There are 5 ways to turn a row about zero (a turn may also mirror it). The second row of each pair is the first, turned, with some noise. The first 45 pairs use one turn. New pairs use 3 turns, one after the other, and a turn may come again.
(in the rows, 128 means zero)
Some pairs, each with its turns in order after it:
[105  92  88  95 153 121 165  80]
[152 170 183 147  85 160 117 148] : J

[ 94  92  86 167 139 131 175 164]
[129  87 162 133 168 141 110  63] : X

[140 179 175 136 168  97  97 149]
[ 89 180 156 169 104 128  89 124] : M

[128 147 112 145 150 103 142 130]
[164 146 131 135 138 131 136 117] : S

[126 103 136  97 150  83  76 126]
[128 189 135 122 144  97 134  89] : M

[ 89 100 159 169 117  89 106 127]
[111 131  94 143 153 153  62 128] : J

[ 92 143 173  83 125 107  85  83]
[121 175  90 110  90 101  94  78] : M

[143 101 135 105 105 168 154 175]
[107  95 146  82  87  98 136 113] : S

[ 97 108 127  91 150 170  93 127]
[147  76 139 119 121 183 132 130] : E

[ 97 130  83 125 105 100  96 156]
[129 130  57 117 142 151 111 123] : E

[ 90  83 122  87 123 101 113 142]
[130  94  94 144 133 161 143  81] : E

[153 143 164 120 152 140 142  91]
[163 150 128 145 132 137 123 179] : X

[127  80 156 126  89 179 145 150]
[ 66 112 151  98  88 104 112 114] : S

[153 154 151  88  96 115  85  90]
[142  54 142 167 121 115 127 116] : J

[ 92 106  78 133 151 139 126 164]
[166 131 148 136 118 112 185 151] : M

[161 151 166 106 141  95  95 101]
[115 146  92 150 114 121 141 190] : X

[123 170 122  91 135 177 172 179]
[154 108 210 114 104 122 165 134] : X

[168 105  87 113 161  94 111 134]
[200 131 116 121 118 132 137 158] : J

[126  82  93 101 138  81 105 164]
[180 135  85 137 117 183 134 144] : J

[ 93 141  84 108  83  78 164  81]
[124  96  60 183 142  76 125 141] : E

[154  77 120  83 174  83 173 156]
[ 83 123 182 205 149 127  96 139] : X

[157  93  98 150 176 114 148 145]
[154 186 128 151 119 150 167 126] : E

[128  91 171 167 173 136 157 101]
[125 180 130 122 114  89  67 116] : J

[103 114 144  99 103 172  83 148]
[178 140 111 138 107 158 138  79] : M

[ 82  93  85 156  97  85  99 177]
[ 92 172 124 147 154  65 192 115] : S

[129  83  92  81 109  78 155 175]
[147 138  86 129  70 190 156 156] : J

[132 160 158 125  94 140 155 172]
[119 128 127  73 104  86 118 109] : E

[159 143 105 114  93  96 137 159]
[149 109 178 118 154 117  97 125] : M

[137 120  85 102  89 151  77 175]
[154  93 113 105 145 178 181  93] : J

[129  96  85  99 135 129  95 144]
[160 120  99 124 157 174 148 120] : E

[164 106 159 113 112  97 132  90]
[106 151 112 133 132 139  84 176] : X

[ 84  83 157 151  86 177 145  99]
[143  79  48 142 118 137 152 104] : M

[112  88 153 131 149 116 156  93]
[111 135  71 128 147 100 136 141] : M

[152 148 106 163 167 176 171 103]
[173 163 114 104  75 157  94 111] : S

[154 176 163 164 131 103  83 143]
[104 171 152 108 148 129  61 123] : E

[131 105 133 177 165 151 153 131]
[146 171 150 121  92 108  93 124] : S

[162 173 162 174 105  89  98 123]
[115  68  99 123 164  87  97 157] : J

[178 131 107  99 170 173 125 144]
[196 138 164 100 138 145 146 141] : E

[147 149 128 111  94 121 126 135]
[123  94 123 137 127 138 149 109] : S

[126 145 121 117 137 150 138 130]
[144 135 150 124 126 124 146 127] : X

[113 105 166 153  79  79 101 168]
[ 81  73  85 113  91 130  92 126] : X

[ 83 172 130 139 102  96 161  99]
[125 149 129 129 183 169 128  75] : S

[115  91  93 123 171 166 117 101]
[125 170 100  96 106 129 120 180] : S

[ 82 105 125 158  79 102 101 124]
[132  92 122 140 116  84 154  70] : M

[ 79  85  82 149  89 114 174 154]
[101  93 159  95 166 119  86  67] : X

New pairs, each followed by its turns in order:
[128  90 151  90 112  89  90 104]
[123  80 106 157 100 181 115 140] : M J X

[ 95  85 138 134 164 143 137 136]
[145 181 139 123 104 108 141 116] : S J S

[124 151 166 166 156 168  76  83]
[112 130 136 116 197  81  87  96] : J E J

[111  89 172 165 127 129 131 139]
[162 143 130 112 155 166 158 110] : J X S

[107  94 147 120 155 124 170 128]
[132 142  91 101 117 134 172 135] : S M X

[134  96 139 165 162 107  97  79]
[173 151 147 112  81 139 100  92] : S E M

[103 145 132 133  82 129 147 164]
[112  80 117 108 124 153 144 101] : X J M

[151 132 165  76 179  96 161 143]
[107 126 163 168  93  65 102 110] : S E J

[168 127  85  79  93  77 116 170]
[122 151  59 139  84 172 101  91] : J X M

[ 97 175 131  96 137 145 114  81]
[152 105  94 109 132 103 172 169] : M S M

[124 101  83 134 134 175 157 159]
[124 151 141 173 138 166 166 162] : M M M

[150 112 166 119 118 130 130 140]
[128 146 124 163 130 126 126 159] : S M E

[124  88 162 138  94 112 101 148]
[133 103 146 163 156  87 159 131] : X M E

[173  92 179 160  89 126 174 167]
[107 173 102  39 122 130 127 159] : X X X

[163 135  83  97 126 116 147  98]
[134 116 121 108  74  92 128 152] : S M S

[162 134 161 139 110 130 177 125]
[148 130 108 140  79 146  94 112] : X M S

[ 91 141 180 157 102 151 107 145]
[154 110  97 156  86 169 116 111] : E S E

[154 145 146  85 118 172  86 124]
[114 101  90 142  89 139 174  98] : X J E

[149 107 152 109  98 116 132 106]
[ 94 130 139 134 105 156 119 102] : S E J

[120 125  90 174 105 136 168 164]
[141 126 124  86 194 142 132 100] : J E M

[ 79 132 116 109 138 162 157 112]
[151  98 118 105 126 106 181 120] : M J E

[ 77 172  91  90 159 117 139 177]
[128 112 190 110  75 129  88 175] : J X S

[109 118 157 133 137  80 114 167]
[ 95 128 180 136 112 154 120 104] : E J E

[174 110 104 131 141  76  97  78]
[173 172 125 150 129 130  66  95] : E J E

[144  90  95 100 120 156 100 130]
[139  99 128  90 166 109 134  91] : E S E

[151  96 141 147 121 180 163  86]
[128 100  89 138 144 176 169 161] : J X J

[172 157 110 119 115 116 168 135]
[ 88  94 131 129 124 159 122  89] : J X E

[106 130 112  95 139 102 148  81]
[105 106 109 102 183 136 119 128] : J E S

[ 87 135 152 101 155  94  94 109]
[178 146 165 147 138 160 151 139] : X J M

[110  82  94 142 146  88  95 134]
[114 112 170  92 108 117  96  87] : S E M

[ 92  82 177 179 127 142 127 148]
[158 137 117 107 114 197 136 180] : S X J

[130 112 126 140 106  85 170 134]
[116 134  80 129 134  94 129 153] : M S J

[174  89 124  96 172 159 126  98]
[165 161 102  64 132 117 108 150] : S E M

[165 134 114  79  79 116 104 132]
[134 116 140  99 104  73 124 178] : S S X

[163 116 105 100 174 119  83 165]
[122 195  92 153 102 158 123 118] : M S X

[155 113 171 105 111 155 104 148]
[139 160 137 185 136 108 136 143] : S M E

[133 156 121 149  76 132 136 111]
[167 112 147 150 123  92 153 143] : S X J

[ 80 131 141  84  90 100 132 153]
[110 118 187  75 153 141 135 132] : E J E

[161 150  80 100 149 172 136 164]
[101  80 151 107 100 155  87 161] : J S S

[ 87 121  99 177 154  79 122 124]
[131 189 103  88  90 115 148 134] : S X J

[ 81 147 135 163 150 124 133 160]
[151 130 158 164 107  83 134 131] : S J S

[ 97 166 107  87 137 177  93 163]
[136 131  98 172  78  79 157 159] : S M J

[107 163  86 139 122  86 113 178]
[148  80 161  98 145 133 156 179] : E S M

[154 130 124  98 145  99 103 174]
[171 114 117 101 154 116  96 105] : M S J

[130 149 163 167 117 103 175 122]
[128 174 147 104 158 152 155 161] : X J X

[179 124 139 136 100 133  99 153]
[135 102 120 102 177 159 140 113] : X M M

[ 96 122 177  92 167 116 123 172]
[ 67  81 148 126  98 140 123 101] : M M E

[100 123  77 100  98  83  82 149]
[122 161 108 101 129  91 104  55] : M S J

